The same things were measured in two ways. Each way mixes the same 4 hidden numbers, adds some noise and spreads widely along 2 directions of its own, which tell nothing about the thing.
Some things both ways: the first way, then the second way.
[-27  25 -18 -27   6  -7   8 -13]
[ 13   0   0  14  -4  19  -9  -3  32  24 -15   2  -5  -5   0  11]

[ -1  17   8 -54  -3 -27  -4   9]
[ 10 -10  37 -11  -5  -7  -4 -19   0   8   2   6 -15 -14  -8   7]

[-14  21 -29   4   6  16   2 -21]
[ 26  -2  -5  17   0  14  -3  -1  37  24  -7 -12   0   7  -2  15]

[ -3  22   4 -26  -5 -30  -4  52]
[ 16  32  47   4  -7 -21   9  -5  -9   9 -14 -14   1 -13   6  23]

[-10 -25  22  -3  -4  20 -17   7]
[ 16   8  10  12  -3 -21  11   2   8 -16  10 -31  -4  31 -24   7]

[ 22  25   8  56 -22 -32   0  45]
[-34  38 -12   4  -4  -2   1  16 -31   0 -22   3  24 -12  18   0]

[ -2  37  -6 -45  -7 -46   3  47]
[  6  14  57  -8 -25 -20  -5  -8   0  16 -15  -1  -1 -18 -11  18]

[-14  31 -15  36   7 -10  10 -56]
[ -3   9 -38  32   8  45 -15   7  40  24 -18   2   0  -4   7  -4]

[  4 -33  32  11  -5  15 -16 -31]
[ -9 -23 -47   2  25  15   0   2  -6 -22  25  13  -8   9  13 -22]

[-19 -42  14 -75 -12  16 -12  40]
[ 25 -34  -7 -21  14 -32  10  -3 -16 -13  19   4   3   5  20  17]

[ -4  12  -6 -10 -20 -25   2  55]
[ -3  23  17   0 -15 -18   2   1 -13   9 -22  -2  15 -12   8  23]

[-14  36 -40 -14   0 -11  26 -41]
[ 14  -9  18   3  -6  28 -17 -13  46  37 -11   7 -12 -21  -7  11]

[  5  14   6  43  -4 -10  -2 -34]
[  2  15 -29  22  25  29   0   6   5  12  -3   3  -3 -13  34  -3]

Other things, the second way, with their names:
(72): [ 32 -11  19   1  17 -22  17 -11  -9 -12  20  -8 -15   4  15   8]
(274): [-57  29 -39  12 -15  31 -16  17 -13 -11 -19   9  13  -2 -11 -27]
(124): [-37  13 -12   7   6  14  -2   6 -24 -12   4  10  -4 -10   7 -24]
(123): [-15  31 -13  20  -6  19  -7  10   6  18 -23  -4   8  -7   7  -3]
(179): [  8  26  -7  10   1 -21  13  12  -9  -6  -4 -23  18  20   7  10]
(113): [ -2  -6 -19  -8 -12 -35   4   9  -6 -22   8 -17  19  31 -17   9]
(128): [-22  43  19   9 -19  -7  -1   5 -16  16 -33  -2  18 -22   6  11]
(394): [  9   9  -3  -1  -7 -17   4   8   4   3 -10 -13  11   6   5  20]
(293): [ 28 -26  27 -15 -10 -37   5 -11   5 -10  13 -13  -5  19 -21  20]
(307): [-14   0 -11 -12  11 -27  11   8 -45 -31  11  -4   6   4  13  -9]
(35): [  7 -18  32 -21   4 -28   8 -17 -18 -17  19   2 -18  -6   3   1]
(6): [ -9 -18 -11  -5  18   0   9  -5 -24 -31  29   2 -16   7   6 -25]
(381): [ 25 -16   8 -10 -17 -35   5  -2  13  -4   3 -22   8  25 -20  25]
(354): [ 21 -35  -2  -5  -1   0  -6  -6  35  11   5  -5  -4   5 -10  15]
(143): [  1  22   6   2 -23 -14  -3   8   9  21 -31  -7  19   0  -4  29]
(90): [  9 -25  14  -8  13  16 -15 -19  11  20   4  23 -19 -32  17   5]
(303): [-25  16 -21   2   3 -14  11  12 -38 -36  11  -7  10  15   0 -19]
(273): [ 11  18  13  -3 -29 -39   2   9   3  -4 -16 -23  18  23 -31  26]
(232): [ -4 -19  -4 -10  11   1  -7  -9 -16  -9  12  11 -10 -13   7  -5]
(182): [ 12  12 -12  35  10  43  -9   1  44  28 -11  -6  -6  -4  11   5]
(13): [  3   0   9  -3  -1  17 -15 -10  13  30 -18  18  -5 -30  18  10]
(155): [-30  36   3   3 -15  -9   2  10 -32  -2 -21   1  16 -12  -3   0]
(403): [-30  51 -18  15  -4   7   4  17 -23   4 -27  -5  19 -11  20  -4]
(146): [ -1 -11  13  -6  11  -7   4  -8 -22 -17  18  12 -17  -8   8 -10]
(111): [-19  -1 -16  -5   9 -11   9   8 -40 -29  14   5   3   2  14 -14]
(376): [-26  33 -12  12 -18   1  -5  14  -9  -6 -20  -4  18   9 -14  -4]
(375): [-22 -25 -21 -18  23  25 -11 -10 -20  -4  16  32 -17 -29  27 -18]
(236): [  6   6   1   5  -7 -20   4   7  -1  -7  -2 -14  11  14  -7  13]
(150): [  2 -25  -6  -8  -7  -5  -6  -3  12 -15  14  -5  -8  22 -26  -7]
(260): [ 24 -36  34 -22   2  -9  -2 -20   6   4  14  12 -17 -12   6  16]
(369): [ 31 -55   0 -19   6  -3  -5 -15  24   9  22  12 -16  -1   5  18]
(25): [ -5  40  -8  19 -10 -10   6  16  -7  -1 -21 -24  21  10   5   9]
(226): [ 19  -4  56 -26 -10 -48  14 -15 -27  -4   2  -2  -4 -14   7  27]

Some of these things the first way, each followed by its name:
[-19  -6 -19 -66   3  19   8 -21]
(369)
[ 16 -45  53  30 -23   2 -25  31]
(303)
[ -4   7  15 -83  -8 -33 -13  76]
(226)
[ -7  29 -18 -28  -8 -28  17 -13]
(13)
[-14  -9  23 -27  -1   6  -9  -5]
(150)
[  6  -4  16  22 -28 -29   2  52]
(155)
[-10 -15  11  -3  -8   7 -10  39]
(236)
[ 19   0  42  28 -16 -28  -6 -10]
(124)
[-18  14 -20 -47  13   7   0 -10]
(354)
[  3  39  -2   3 -14 -51   1  59]
(128)
[-15  14 -34   1 -15  -5  12  49]
(143)
[  1  14  21 -30   8 -29 -15  -2]
(232)
[ -8  18 -17  41  -2   4  15 -60]
(182)
[  7 -32  64 -18  -5 -10 -29 -16]
(6)
[ 24  27   8  73 -19 -28   1  34]
(403)
[ -3 -28  34 -60 -15  -8  -8  25]
(35)
